The same things were measured in two ways. Each way mixes the same 12 hidden numbers, adds some noise and spreads widely along 7 directions of its own, which tell nothing about the thing.
In the rows, zero is written as 128.
Some things both ways: the first way, then the second way.
[150 109 173 147 115 109 142 147 162 123  81 132 163 138 167 133 167 140
 109 130  84 125 113  96 150]
[117 146 134 165 125 141 124 130 137 134  92 131 120 142 167 118 105 126
 157 114 131 114 117 149 115 142 108 135 121 112]

[133 108  72 145  87 149  93 173  97 109 107 177 167 134 120 154 184 180
  91 135 112  95 140  69 129]
[168 106 128 124 140  98 125 107  98 136 131 114 120 151 105 168 147 155
 129 119 132  86 107 126 126 129 101  88 119 130]

[157 163 171 140 143 200 154 152 121 144 137 160  98 118 186 156 131 138
 130 128  65 155 130 128 215]
[110 147 121 153 149 143 126 131 129  96 122 130 103 175 113 118  93 118
 165 158 155 133  93 115 107 153 163 103 132 114]

[159 150 133 128 147 220 166 124 148 132 158 140 116 132 118 151 112 125
 140 140 122 174 104 123 170]
[159 120 129 123 120  90 159 125 108 176 111 112 113  60 111 158 139 142
 104 127 120 110 126 105 113 152 142 101 119 156]

[123 131 164 141 119 135 135 156 128 101 104 124 129 113 170 178 144 137
 128  88  74 136 118 130 192]
[136 127 147  73 121  86 181  73 135  63 132  99 229 130 173  72 121 124
 147 113 160  75 126 133 120  99  68 133 113 128]

[148 148 156 147 136 170 203 142 163 101 135 139 124 123 169 149 122 121
 111 139 117 156 109 129 198]
[150 102 140 112 152 121 140 125 103 110 156 129 170 141 116 158 150 117
 115  79 157 122 133 162 116 114 148  92 155 157]

[ 93 137 166 132 139  83 151 152  90 129  70 141 141 138 149 128 157 136
 139 123  99 125 132 151 148]
[114 139  82  98 126 172  90 119 143  99 109 149 157 190 119 100 148 141
 139 170 124 148 163 133 154  87  92 172  99 143]

[112 129 149 119 156 101 193 167  87  96 101 150 164 126 122 107 135 123
 113 178 159 127 146 147 165]
[101 155  84 105  95 164 138 137 120 162 110 116 123 144 146 147 115 123
 140 179 113 106 135  62  98  98 104 175  72 149]

[150 133 102 139 126 186 146 122 132 147 125 152 112 139  96 132 139 128
 124 137 127 121 124 115 131]
[125 125 148 125 143 137 109 134 125 101 130 137 156 152 142 113  96 113
 124 141 153 132 145 127 126 135 120 114 138 119]

[113 186 144 143  75 121 100 151 124 188 110 149  71 146 144 144 157  91
 142 136  77 137 131 135 122]
[105 156 140 107 123  98 182 138 122 159 123 118 123  77 170 114 109  96
 137 134 133 118 112  85  79 165 174 111 129 162]

[118 159 127 114 191 110 155 126 140 144 106 138 146 120 140 120 115 122
 142 138 150 119 131 149 163]
[126 145 150 156 135 117 143 151 131 157 152 115  99 107 131 159  88 109
 133 116 131 123  85 137  96 174 166  89 144 119]

[127  67 170 119 120  92 151 153  79 130 186 102 132 152 152  89 103 119
 117 138 147 159 128 115 160]
[ 89 183 127 161  97 182 124 209 150 121 144 127 166 121 132 184 105  95
 143 128 106 142  90 131 102 132 195 145 118 137]

[114  72 124 139 153 103 144 167  34 124 124 159 147 139 124 163 167 169
 163 131 103  97 167 104 121]
[174 103 102 196 144 178  66 154 122 123  81 173  60 181  48 114 142 173
 146 157 130 104  89 146 148 136 130  87 120  56]

[188 120 142 139 107 194 151 135 165 140 114 155 169 131 119 136 144 154
 119 126 111 155 101 106 123]
[141 119 130 143 119 143  88 121 138 123 147 143 132 165 132 137 138 137
 133 128  88  90 131 148 134 128  86 121 110 109]

[138  91 131 114  89 150 141 151 119 137 129 147 122 165 144 115 140 147
  89 137 111 124 124  98 148]
[118 139 110 152 114 135 150 120 115 141 112 110  81 133 106 168 125 141
 132 113 124 110 125 135  93 127 151 119 108 151]

[139 149 186 108 160 113 114 115 127 202  75 119 135 106 149 125 112 133
 165  67  93 137 124 179 139]
[116 156 152 112 133 103 149 101 137 117 148 113 142 136 173  91 101 114
 135 125 128 135 109 127 109 138 107 131 134 123]

[132 114 150 107 188 122 165 115 115 205 143 129 110 134 165 122  91 140
 180  95 120 183 109 169 165]
[112 167 109 145 138 175 101 146 141 110 118 118 155 154 130 180  71 114
 151 188 119 176 133 100 128 133 110 168 110 143]

[152 121 161 115 157 109 165 131 166 169 157 109 147 131 159 115  99 116
 154 118 144 162 100 144 161]
[131 146 127 159 149 175  90 166 143 125 106 142 173 139 136 160  92 109
 147 149 139 175 123 143 143 145 123 151 140 126]

[120  88 121 127 121  88  88 155  38 132 109 137 121 149 111 124 154 149
 152 103 112  89 160 109 108]
[114 143 109 112 116 134 125 129 124 125 114 135 156 132 127 129 136 136
 121 160 111 124 141 106 128 126 120 147 108 151]

[139 100 113 136  99 132 107 152  69 115 120 130 112 175  97 105 160 150
 130 124 108 114 125  88 126]
[105 138 111  96 143 129 129 152 110 148  80 124 135 115 136 140 101 136
 109 152 170 165 163 120 129 129 133 140 126 163]

[169 141 132 140  84 147 122 151 171 108 150 116 158 130 118  94 132  98
 100 137 135 112 113 121 174]
[146 123 134 116 167 118 114 135 116 116 121 150 144 128 118 127 150 129
 121 125 139 162 137 145 139 146 154  95 155 157]

[ 99  99  65 116  92 106 110 162 105 119 122 156 126 168 104 103 154 120
  93 172 143  99 135 105 144]
[134 137 133 127 147 127 128 145 116 130  90 118  87 118 114 158  92 133
 139 134 150 143 124 134  99 142 145 102 127 138]

[120  77 127 122 147 129 131 153  83  66 102 153 188 142 117 105 144 141
 119 141 123  80 149 123 169]
[147  96 115 113 120 106 141 100 103 124  83 122  87 112 108 124 145 160
 126 125 123 103 131 112 107 110 116 109 103 131]

[161 120 141  84 123 151  98 129  87 139 133 120 168 142 103 103 108 162
 135  85 137  75 146 132 117]
[138 121 124 106 118 115 116  74 138 117 178 129 165 171  97 143 177 122
 112 106 110 117 170 168 130 129 126 127 134 180]

[142 149 145 133 173 167 154 124 101 100  93 151 121 127 135 145 127 145
 149 122 108 145 124 125 156]
[130 102 140 112 160 124  96 113 127 118 127 134 119 158 132  93  87 127
 120 140 163 170 126 143 138 130 102 121 152  93]

[129 158 117 137 145 186 176 137 143 110 109 154 101 128 138 159 138 134
 107 140 128 141 112 106 175]
[142 116 123  87 118 108 152 153  93 119 109 123 204  87 101 129 153 170
  58 119 157 123 134 131 150  87 124 128 125 133]

[ 81 154 163 125 164  89 141 149  73 171  96 140 114 118 148 164 140 129
 173 111 101 152 138 168 141]
[155 122 113 104 138 127 101 101 141 114 135 142 138 174 101 102 162 142
 143 144 124 122 126 146 143 120 107 120 123 131]

[140  97 152 136 124 154 173 118 125 103 111 115 107 128 118 117 114 121
  80 128 162 165 108  93 132]
[113 129 126 112 112 126 127 129 120 129 132 124 168 118 147 112 138 149
  78 112 120 158 131 141 148  89 103 164 125 120]

[154  76 147 100 192 160 183 135  70 100 143 109 142 131  90 117 100 150
 157 110 158 133 131 133 165]
[125 131 123  85  85 104 167 113 119 123 115 105 182 104 130 125 133 154
  99 127 129  52 151 128 115 103  85 137  87 140]

[112 148 167 112 170  96 150 128 118  77  92 112 198 147 150 103 126 150
 131 125 119  90 131 156 172]
[141 124 124 139 130 145  98 135 150 120 128 138 102 141  88  93 117 142
 113 133 147 162 127 171 147 124 141 117 137  95]

Other things, the second way, with their names:
(398): [103 173 116 133  79 120 152  91 162 114 158 116 190 149 160 127 157 116
 154 133  80  56 143 130 120 146 110 151  88 169]
(20): [117 131 127 106 126 132 146 133 113 143 130 120 218 113 183 147 129  91
 127 123 145 160 129  90 121 111 125 170 135 166]
(690): [110 141  89 103 153 191 111 176 109 115  89 156 199 139 122 141 120 132
 105 167 154 191 157 121 149  88 122 177 126 156]
(332): [114 169 125 135 130 182 117 189 142 133 119 120 169 102 151 147  86 102
 122 139 141 236 105 117 131  98 154 182 136 128]
(783): [125 161 124  78 114 119 181 127 116 174 147  97 164  88 175 144 117 102
 116 134 123 140 120  74  92 103 115 161 108 170]
(760): [118 147 134 120 133 117 164 158  99 163 120 103 129  90 158 177 103 119
 112 112 149 144 117 106  98 127 152 121 128 159]
(221): [101 172 113 154 133 177  92 207 159 131 155 160 173 127 112 161 125 120
 124 138  87 175  83 173 149 149 172 145 143 125]
(612): [154 112 122  76 129 123 100 122 116  92 153 142 195 163  84 147 202 152
  90 104 119 134 157 169 153  84 125 122 132 170]
(746): [158  88 143 105 183 122 115 128  99 137 108 127 146 143 149 117  90 120
 127 120 208 173 116 131 137 115  98 114 165 103]
(21): [139 120  99 146 114 107 161 112 142 128 144 118 110  88  88 165 148 148
 152 129  74  63  89 146 112 161 145  92  99 141]
(483): [168 131 100 188 106 138 119  96 143  91 119 135 119 126  65 131 167 162
 143 176  72  94 121 100 148 147 132 110  87 123]
(378): [ 77 172 113 126  55 171 149 181 154 141 188 122 252 111 149 178 116  86
 116 153  87  62 124 105 112 130 140 177  90 151]
(739): [ 94 146 111  94  70  98 170 131 101 156 113 115 157  74 149 107 165 165
  50 126 102 112 156  94 130  94 126 162  92 155]
(756): [128 134 132 102 150 130 107  95 124 101  94 140 153 184 154  76 100 142
 133 160 155 117 157 133 136 122  51 140 122 112]
(237): [125 145 104 144 113 147 126 111 149  90 105 129 137 147 111  96 115 144
 153 175 115 108 117 114 133 125 105 143  93 104]
(135): [146 122 132  89 110 106 112 112 127  99  98 133 219 155 122  94 161 166
 109 124 150  84 142 160 160 104  68 141 116 119]
(694): [111 126 137 130 141 149 126 166 127 101  98 133 120 136 142  85  61 124
 143 149 176 128  94 123 113 122 130 113 129  67]
(484): [ 92 170 133 165 126 134 141 155 134 105 147 134 180 140 160 130 120 116
 142 126 115 122  79 130 126 154 157 127 134 125]
(353): [117 157 136 153  82 135 110 109 165  83 109 123 116 167 123  70 105 159
 142 148 105  71 119 154 126 127  82 138  87  69]
(403): [129 129 127 167 145 129 135 121 141 142 129 126  83 136 126 160 109 102
 180 107 132 113 104 157  93 175 165  91 138 142]
(661): [150 120 114 170 114 122 129 126 112 172  90 137  99  87  87 167 163 162
 105 115  92 115 123 144 123 153 144 118 123 144]
(342): [108 118 145 149 144  93 154 101 122 110 172 122  60 155 124 110 115 115
 141  97 142  98 101 148  90 167 184  54 148 121]
(434): [139 118 134 154 124 121 114 138 126 113 108 142 147 114 124  96 106 152
 120 170 123  93 109 106 149 157 105 106 116  76]
(616): [132 131 143 129 136 142 122 112 147  97 137 132 147 154 138  64  75 115
 129 155 165 122 141 137 132 132  98 123 132  85]
(494): [117 159 114 151 115 124 170 122 117 168 141  88  88  99 149 169 115 138
 114 100 108 160  92 121 103 106 135 149 112 140]
(207): [104 128 117  96 120 138 112 121 140  90 134 147 205 155 120 107 138 136
 107 137 126 115 167 169 148 119 106 150 124 144]
(717): [142 128  99 129 141 128 119 120 114 184  72 137 113 127 142 131 127 149
 143 163 121 125 117 102 132 143  78 147 111 128]
(522): [122 147 139 141 119 175  95 214 135  95 134 159 223 141 108 128 131 126
  98 127 158 134 121 161 157 118 168 122 144 108]
(316): [104 142 129  94 105 124 140 121 115 108 128 124 221 129 156 141 137 112
 103 142 131 112 189  98 121 120 120 154 112 187]
(607): [138 157  94 130  98 125 147 104 139 171 143  99 138 112  97 194 168 141
 119 116  88 140 121 142 123 121 134 162 106 186]
(7): [127 111 128 157 117  84 127  50 125 142 146 132  87 153 104 110 147 146
 118 138  92  78 140 133 119 183 114 102 127 132]
(389): [126 147 146 100 133 102 183 155 100 131  92 109 228  68 171 156 104 105
 124 132 176 118 130  84 105 144 142 126 132 175]
(413): [107 160 112 132  92 111 188 114 116 160 161 101 140 101 142 138 135 115
 113 143 111 104 109  64  97 134 159 138 102 160]
(724): [140 127 133 114 103 108 152 107 116 127 125 110 176 110 132 158 150 122
 122 120 124  96 150 105 109 126 126 129 111 172]
(346): [ 96 155  90 141 100 170 125 129 143 121 126 128  87 149  99  96  92 141
 117 193 115 131 133  96 121 114 129 154  88 103]
(778): [135 122 116 106 151 132 102 120 116 116 112 153 151 173 118 124 148 148
 127 140 132 118 149 149 141 125  97 122 129 144]
(629): [135 136 144 142  97 129 125 120 137 109  96 112 126 123 127 104 104 143
 122 131 131 120 126 127 118 115 106 139 107  94]
(386): [160  90 123 161 156  71 134  61 102 164 124 128  82 134 116 128 163 141
 140 122 128 126 100 110 130 179 135  88 150 139]
(62): [118 129 128 144 123 135 127 132 122 127 127 120 102 161 117 129  99 125
 134 131 163 104 121 131 107 136 143 105 123 112]
(594): [111 129 114 167 116 152 103 113 133  86 142 143 111 168 109 122 122 127
 141 173  85 111 128  94 121 144 137 121 105 113]
(144): [115 156 115 135 117 123 161 147 103 159 139 109 145  73 142 182 122 135
  90 145  87 151 113  78 117 129 140 144 110 160]
(258): [118 133 123 117 102 122 140 103 128 124 125 116 158 126 130 110 120 132
 105 147 135 118 158 111 126 120 111 149 110 139]
(85): [112 120  99 132 127 120 156 120 102 149 134 142 109 121 103 108 155 147
  84 130 139 118 146 124 129 137 167 107 130 152]
(716): [130 124 130 148 167 166 139 139 134 132  93 111 154 122 164 123  41  82
 168 134 220 204 109 124 117 123 129 155 155 108]
(324): [103 151 124 104 114 141 152 162 116 113 102 119 183 104 158 128  95 117
 126 159 144 128 125  80 110 113 129 150 106 136]
(279): [144 143 135 165 114 106 145 131 124 169 132 131  87  96 132 125 144 142
 119 116  92 102  93 123 115 160 146  97 122 120]
(357): [128 115 133 126  98  90 170 114  94 144 126 100 130  94 128 158 132 144
 106 113 119  77 104  95  97 126 131 112 109 132]
(404): [115 157 109 159 140 159 128 148 140 145 142 135 102 142 135 167 126 101
 167 128 101 145  99 128 101 151 170 122 126 155]
(412): [144  99 144 112 121 110 145 123  89 122 109 116 205 106 123 156 135 134
  82 102 171 128 152 127 128 107 121 133 142 146]
(329): [161  86 134 104 174  84 145 115  72 201  98 110  90  80 146 165 123 135
 105  97 157 198  98 107 112 123 121 119 162 144]
(282): [139 103 127 105 136 140 109 152 101 115  93 145 115 161 103 122 146 136
 124 114 180 117 149 136 114 105 157  91 133 136]
(695): [137 180  79 210  78 156 100 113 181 146 123 155 104 120  79 101 181 174
 133 191   8 112  97 125 167 166 119 163  78 106]
(571): [186  91 129 125 170  82 123  89 101 160 145 122  63 118  72 156 155 160
 100 111 128 151 120 149 136 150 135  68 153 144]
(140): [ 98 132  93 125 101 169 106 108 152  78 136 131 168 140 120 141 114 116
 145 197  64 141 151  86 127 116 105 182  83 145]
(211): [136 158 134 158 122 125 126 113 171 145 164 117  60 141  92 142 112 110
 166 120 108 114  98 172  95 181 171  90 130 131]
(550): [107 127 109 134 124 135 121 137 100 115  84 126 132 129 124 166 111 151
 120 166 112 124 139  90 119 127 115 139 101 141]
(229): [ 87 163 114 166 101 147 138 116 154 143 197 124 150 158 148 146 120  87
 140 144 101 103 134 117 116 164 159 139 117 156]
(648): [104 170 133 169 111 184 100 177 171 134 158 134 129 164 121 134  77  98
 140 140 145 128 121 166 121 152 161 128 130 103]
(502): [133 139 113 135  96 114 144  82 122 166 132 100 121 124 109 137 120 159
  87 148 113 108 140 116 128 124  82 157 101 127]
(385): [161 100 125  98 143 113 152 124 114 126 137 123 185  73 109 130 149 133
  87 107 149 167 134 141 145 103 140 123 146 149]
(741): [182 108 111 182 148 116 104  83 132 150 134 144  96 157  89 143 163 143
 163 144 101  92 101 134 143 180 115  87 128 124]
(5): [176 114  88 169 106 137  86 121 140 113  90 158 131 119  41  91 175 203
 102 200  86  97 123 118 196 140 101 120  90  82]
(322): [158 132 116 154 135 132 104 124 126 163 135 140 114 139 107 147 143 142
 130 155  92 121  99 114 138 153 112 118 122 120]
(141): [153 140 121 131 121 118 154 108 147 145 131 109 176 134 111 195 153 111
 175  83 138  74 117 188 102 152 132 117 127 183]
(585): [171  68 131 145 151  69 145  90  89 145  98 144  39  91  74  79 162 181
  91 112 138 110 111 136 130 155 152  49 148  99]
(59): [127 134 105 111 118 135 144 120 143 115 155 121 165 130 101  89 102 150
 105 165 137 104 108 139 148 113  92 139 109  86]
(339): [132 130 103 183 121 135  93 110 163 161 135 141  49 146  87 178 153 129
 179 123  58 110 101 174 113 188 158 107 119 146]
(700): [133 116 117 159 140 138 100  96 131 117 137 136  84 155 114 109 132 125
 126 142 121 186 143 118 137 133 148 125 135 132]
(250): [129 140 104 150 155 129 110 119 130 151 134 150 109 154 104 174 169 119
 149 129 108 145 144 150 128 180 176 102 143 200]

Some of these things the first way, each followed by its name:
[128 154 161 116  84 169 134 120 176 176 113 140 122 143 165 140 122 129
 101 119  93 183  88 138 146]	(332)
[178 124 151 118 198 155 130 141  83 112 103 141 192  96 116 144 126 175
 173  92 115 106 150 135 151]	(322)
[175 122 149  76 147 169 129 112 134 159 143 111 189 135  86  76  90 145
 134  96 164  79 132 154 129]	(258)
[133 138 129 126 123 134  97 130 117 215 117 142 151 147 116 136 160 167
 162  96  97  85 135 127  93]	(522)
[162 154 195 122 158 140 137 131 167 123 100 114 157 109 183 155 120 137
 129 102  89 127 121 122 171]	(695)
[110 141 122 129 119  53 148 142 116 110 107 114 140 155 138 129 144 132
 134 119 120  78 140 146 124]	(616)
[165 129 150 129  88 205 164 160 141 119 165 149 178 147 100  88 138 121
  89 183 129 125 124 123 175]	(282)
[136 105 118 125 134 137 153 143 132 110 126 146 103 147 145 144 134 120
 111 154 138 127 129  75 141]	(661)
[152 148 142 150 149 135 151 130 157 103  78 149 137 125 181 136 140 147
 110 116  93 128 117 118 178]	(144)
[177  86 158 121 164 189 135 136  72  46 140 150 161 142 148 123 102 165
 158  94  95 116 139 125 192]	(140)
[ 73 130  86 137  94 102 107 158  81 132  86 166 107 147 126 148 170 136
  95 146 119 107 140 105 118]	(612)
[127 131 160 151 147 105 112 142  85 159 116 125 103 141 154 138 151 138
 171  99  78 128 136 123 142]	(250)
[116 158 118 120 130 107 155 160  86  96  95 138  98 138 148 178 139 161
 143  94 116 118 131 119 141]	(59)
[171 109 139 108 118 104 123 165 132  80 146 103 170 122 119  81 106 107
 103 128 189 115 118 101 167]	(221)
[130 118 136 146 123 139 148 138 159 116 176 124 158 134 179 142 122 134
 112 123 101 110 124 128 191]	(483)
[129 140 147 159  88 130 109 139 107 146 111 146 107 151 162 120 160 139
 111 112  76 104 133 113 142]	(342)
[119 137 144  84 157 174 121 124  84 191 140 132 110 143 112 142 103 145
 171 105 110 157 125 158 139]	(211)
[151 135 175 124 146 143 142 141 141 149 100 138 169 115 149 117 130 133
 143 109  99 130 123 154 175]	(404)
[109 132 158 157 165  84 111 141  81 126 120 129 130 106 173 155 139 130
 142 110 114 107 150 108 143]	(386)
[137 161  81 132 139 173 120 145 167 141 127 152 131 118 108 143 148 112
 123 147 134  84 131 114 172]	(389)
[116 134  96 112 162 174 113 138 128 147 100 171 133 127 123 167 138 143
 170  96 117 111 119 131 159]	(21)
[ 85 116 152 112 180 116 168 110 122 172 109 138 121 140 159 137 114 125
 132 142 117 152 127 151 147]	(629)
[120 139 125 115 184  96 152 151  63 107 107 149 146 136 132 147 139 161
 164 125 146  82 162 115 119]	(378)
[192  94 164 128 145 188 145 126 128 110 140 102 172 109  87 110 114 138
 120 113 137 128 124 114 152]	(279)
[202 145 175 141 135 188 159 130 134  75 139 111 171 129 137 116 126 166
 106 111 114  98 131 102 165]	(229)
[133 155 115 129  85 105 101 143 144 144 119 139 148 151 153 126 137 146
 119 107 110 123 108 130 133]	(571)
[126 156 138 121 221 148 160 111 143 151 133 130 173 110 137 150 115 144
 179 113 136 106 129 158 168]	(5)
[159 114 117 116 102 195 121 160 116 130 145 137 125 122  92 149 138 138
  98 139 149 138 122  68 138]	(135)
[158 153 162 148 110 107 155 145 167  93 134 121 160 148 176  93 137 116
  93 155 114 100 124 117 181]	(316)
[150  93 111 137  86  96 130 183  78  55 101 139 128 159 119 123 168 146
 115 119 115  73 146  87 143]	(690)
[167 118 178 131 129 114 176 172 122 124 146 118 124 114 145 138 123 106
 139 139 142 193 112 109 158]	(717)
[132 158 170  88 200 151 170 115 179 147 109 123 202 115 143 129  96 138
 169  96 134 108 114 192 182]	(716)
[115 163 106 117 117 178 103 114 141 162  89 156 124 140 111 173 140 150
 156  76  98  99 115 145 116]	(385)
[ 92  95 184 127 188  81 185 132  87 134 109 113 102 138 185 136 121 133
 135 139 102 171 132 129 169]	(353)
